The rows of a group lie close to one hidden flat surface of 12 dimensions, which passes through zero. Surfaces can cross.
In the rows, 128 means zero.
Some rows, each with its group after it:
[ 97 105 144 152 144 124 184 179 106 121 129 139  90 141  80 151 118]	k54
[118  91 123 128 110 110  95  96 112 156 130 116 113 161 198 140  79]	k54
[120 123 116  70 116 139  77 139 118 158 123 144 103 139 158  85 122]	k219
[115 110  97  71 129 104 131 128 128  88 113 118 169 130 139 147 103]	k54
[137 105 133 146 112 150 131 115 119 139 148 128 146 163 134 126 116]	k426
[ 88 148 108 102 129 149 114 169 149 165 148 214 142 153  89  73 147]	k219
[127 131 103 143 137 136 165 156 113 123 159 118  99 119 120 156 125]	k527
[133 147 156 108 109 125  78 154 132 109 132 118 147  99 123 157 154]	k219
[133 123 101 124 153 116 113 125 113 153 132 146  92 152 163 134 104]	k426
[130 127 155 131 124 131 137 133 142 103 129 150 160  70 100 114 137]	k54
[ 99  99 101  89 120 193 149 155 147 122 165 172 135  98 135 107 111]	k426
[118 153  98  65 139 153 167 170 135 120 129 147 163 120 107 111 119]	k527
[134 124 103 127 118 131 114 125 122 116 127 125 122 138 100 108 155]	k54
[112 124 125  84  95 145  97 150 121 143 109 116 132  94 140 130 108]	k54
[ 93 133 122 178  82 132 104 118 137 171 131 121  92 137 119 102 143]	k426
[168 177 208 170 115  83  95 123  94 148  61  88 127 114 144 149 120]	k54
[139 116 129 153 107 139  69 127 101 129 146 127  83 167 178 145 124]	k54
[120 138 122 153 159 144 103 124 154 148 120 151  62  79 171 152 128]	k527
[113 103  98 156 139 170 146 108 152 135 134 156  97 112 110 100 140]	k527
[147 141 171 124 132 112 110 153 104 106 121 158 140 185 105 101 149]	k54
[143 109 100 106 158 128  93  74 159 113 177 131  96 159 195 117 153]	k54
[122 121 147 138 116 137 150 123 138 121 137  99 158 118 142 170 110]	k219
[127 125 120 201  99 148 127 117 109 117  99 125 143 153 139 174  94]	k527
[117 130 110 126 127 123 132 129 116 137 113 110  96 187 120 117 143]	k219
[108 155 131 140 111 140 101 136 132 146 119 153  83 124 152  89 137]	k426
[137 139 151 114 161  88  98 103 150 159 146 140 118 138 169 118 133]	k219
[113 137 124 109  82 136  87 164 118 127 117 103 148 116 105 156 141]	k219
[142 136 106 121 136 136 124 108 136 120 116 122 116  94 138 114 137]	k54
[142 143 121  85 114 141  76 150 118 135 139 148 147 137 154 124 121]	k219
[115 117 167 163 140 159 163 116 138 126 131 130  85 117 158 121 122]	k219
[ 85 112 113 114 109  82 108 129 151 157 133 129 166  94 101 154 116]	k219
[143 141 137  93 149 139 142 134 130 113 108 130 127 101 127 107 133]	k426
[137 143 124 107 143 134 131 141 124 109 107 136 120 114 128 121 129]	k527
[120 103  90  99 128 147 134 130 117 109 120 123 108 146 147 127 112]	k527
[ 85 162 105 175 113 111 144 122 137 114  92 133  53 120 107  81 158]	k426
[ 99 123  94  89 139 105 119 134 126 147 117 167 114 208  81  52 158]	k219
[131 183  84 170 131 201 175 178 115 132 111 140 119 126 119 167 109]	k527
[130 122 140 100 130  54 134 103 114 179 127 104 145 145 114  86 113]	k527
[153 149 118 128 125 150 113 134 111 150 126 165 138 143 133  87 117]	k219
[107 128 120 131 124 175  71 122 176 131 128 112  84 125 157 168 171]	k527
[147 137 165 106 141 131  94 143 130 102 140 127 123 106 165 164 135]	k426
[ 87 102  79  96 127 141 160 107 153 151 111 125 170 167 149 135  80]	k527
[ 97 109 159 143 114 147 168 157 125 148 120 147 135  68 110 135  86]	k54
[123  86 118 107 132 122 125 109 139 176 165 137 173 147 141 143  92]	k426
[157 159 122 165 140 144 168 118 117 140 110 117 121 159 101 100 146]	k54
[109 141 113 126 101 119  84 135 130 161 107 123 150 143 143 164 106]	k527
[ 90 148 120 124 106 145 115 136 148 165 118 143  94 102 136  83 133]	k426
[131 142 134 100 130 127 119 135 123 130 122 106 140 152 159 150 116]	k426
[126 148 114 113 147 165 143 150 130  97 128 141  78 121 151 118 138]	k426
[114  87 111 115 107 155 156 123 123 154 174  97 110 146 132 113 120]	k527
[142 132 125 141  68 175  88 135 116 130 134 134 160 133 107 103 145]	k54
[117 168 130  99 144 181 134 176 159 110 161 156 125 123 148 144 147]	k426
[139 164 122 115 141 111  87 127 120 123  57 162 134 134 138 116 119]	k527
[ 79  95  91 152 108 113  72 146 144 158 191 203 135 119 120 153 116]	k426
[126 119 130 168 121 140 177 105 144 158 122 141 163  54  90 101 103]	k219
[ 97 149 132 156 152 159 164 149 152 155 143 178 103 114 139 130 119]	k219

New rows. What belongs after each?
[156 158 158 189 147 143 170 110 124 101  76 142 144 102 126 132 112]	k527
[110 149 208 101 124 127 110 157 153 164 141 137 161 100 163 152 111]	k54
[125 135  80 134 125 140 145 133 130 157 139 110 127 131 110 141 124]	k219
[155 164 130 103 152  65 111 141 123  81 102 109 159 119 109 174 148]	k219
[159 107 110 132 160 105 134 122 126  62 138 142 125  54 119 150 131]	k219
[118  99 130 168  76 127 137 111 102 128  88  93 125 146  56  90 150]	k219
[124 129 125 125 101  90 111 162  84 178 175 147 135 121 133 133  86]	k527
[120  65  69 143  91 116  99  69 120 125 116 116 118  80 128  97 110]	k54
[115 107 105 140 119 173 133 122 124 142 166 140  98 191 179 122 105]	k426
[174 149 158  94  96 111  96 116 124 130 114  69 212  86 142 163 114]	k219
[116 106  94 130 165 138 193 113 144 116 134 120  88 129 107 108 144]	k219
[144 101 148 151 143  67 149  98 105  96 111 112 113  96 115 120 120]	k527
[129 121 152 168 117 130 116 110 144 144 144 113 121 122 118 133 153]	k527
[129  98 147 147 134  96 148 102 116  85 117 153 152 170  94  86 137]	k219
[150 139 159 184 109 151 128 113 111 157 115 140 129  92 144 114  97]	k219
[108  66  96  80  94 122  92 132 102 146 174  88  71 146 159 124 122]	k527
[161 152 139 150 174 169 183 126 130 110 144 118  73 132 141 116 154]	k527
[126 125  92 107 147 113 103 106 131 137  86 124  89 157 123  97 149]	k527
[ 87 135 107  77 109  87  80 143 148 139 127 137 138 128 117 118 144]	k426
[108 129 163 117 139 144 146 174 125 135 157 134 121 180 140 161 121]	k54
[156 168 103 116 155  85 151 173  72  87  98 136 118 113 110 147 107]	k527
[ 72 101 115 126 103 142 150 131 143 165 143 124 145 173 148 146  91]	k219
[138 110 147 150 138 115 136 112 132 104 168 124 134 174 138 139 138]	k527
[121 134 184 134 130 100 158 120 135 155 115 103 166 144 132 141 105]	k54
[107 107 110 145 137 131 152 122 123 134 123 154 106 115 140 125  94]	k219
[150 148 100 168  89 150 126 130 123 167 141 104 174 119  84 143 132]	k219
[137 111 152 155  87 110 103 134  78 131 139 147 157 143 155 132  72]	k527
[120 125 141 124 113 135 129 136 127 136 126 142 153 118 125 127 109]	k54
[134 104 123 183  99 138 132 103 112 150 139 123 140 148 128 126 105]	k219
[148 115 100 174 134 107 111  96 112  96 124 131 103 125 134 134 133]	k54
[115  92  91  57 107 115 106 128 118 127 111  67 120 138 113 131 137]	k426
[121 133  92  94 134 148 139 127 138 127 132 129 144 135 157 133 107]	k54
[119 155  95 147 134  86  89 163 101 103  98 234 121  97 102 104 110]	k426
[118 143  69  93 155  92 130 129 139 180 106 176 137  56 102  90  97]	k219
[112 131 151  61 132 145 134 150 155 125 130 145 166  84 127 109 123]	k54
[115 117 106 192 122 127 122 139 101 109 130 143  72 178 106 139 147]	k219
[159 153 122 108 123 129 123 131 131 121 134  77 160 124 118 160 149]	k219
[123 110 107 136 133 113 141 107 149  98 159 102 148 163 120 159 147]	k54
[151 126 144 106 143  53 106 127  97 131 177 125 121 193 127 105 147]	k527
[133 109  76 125 137 123 143 117 123 120 130 105 105 123 101 130 138]	k219
[106 137 133 180 129  53 118 139 113  97  96 140 146 119  94 190 119]	k219
[ 99  83 146 158 121 157 164 155 113 108 148 186 130  96 149 148  63]	k54
[134 133 168 102 145 109 105 119 149 123 143 130 131 148 143 114 159]	k219
[144 130 111 116 127 160 152 137 126 169 128 124 164 113  86 117 124]	k426
[132 141 108 139 151 117 123 132 118 154 135 156  93 149 152 129 112]	k527
[119 124 122 131 135 109  86 107 161 119  89 162 135  95  68  89 179]	k527
[123 162 125 131 126 132 188 124 141 186 111  98 171 123  82 106 122]	k527
[136 141 100 173 165  96 156 141 115 122 159 144  85 125 104 151 140]	k527
[130 143 163 159 123 113 144 111 126  98 108 145 146 140 145 111 116]	k426
[150 150 140 174 127 113 115 109 109 126  99 151 145  91 172 146  79]	k54
[157 165 139 140 168  51 116 129  86 145 107 119  77 123 171 151 101]	k527
[114 125 153  88 131  96 169 145 137 158 166 112 146  50 118 126 107]	k527
[161 121 156 128 130 144 153 121 122  96 102  46 104  80 100 147 168]	k426
[121 103 124 149 111 124 146 100 101 152 101 138 141 157 160 108  62]	k219
[ 96 117 101 120 145 101 131 117 173 147 138 108 110  94  95 146 163]	k527
[118 145 133 206 112 187 149 127 161 162 157 148 146 126  97 137 147]	k527
[136 136 133 139 140 168 201 135 134 102 127  96 127 129 100 135 147]	k54
[176 149 136 107 156 117 146  97 119 135 101  81 117 143 139  97 141]	k219
[119 117 142 128 123 108 145 136 106 133  93 150 145 112 118 111  86]	k54
[134 146 161  99 128 124  85 156 115 147 107 120  74 106 131 110 152]	k54
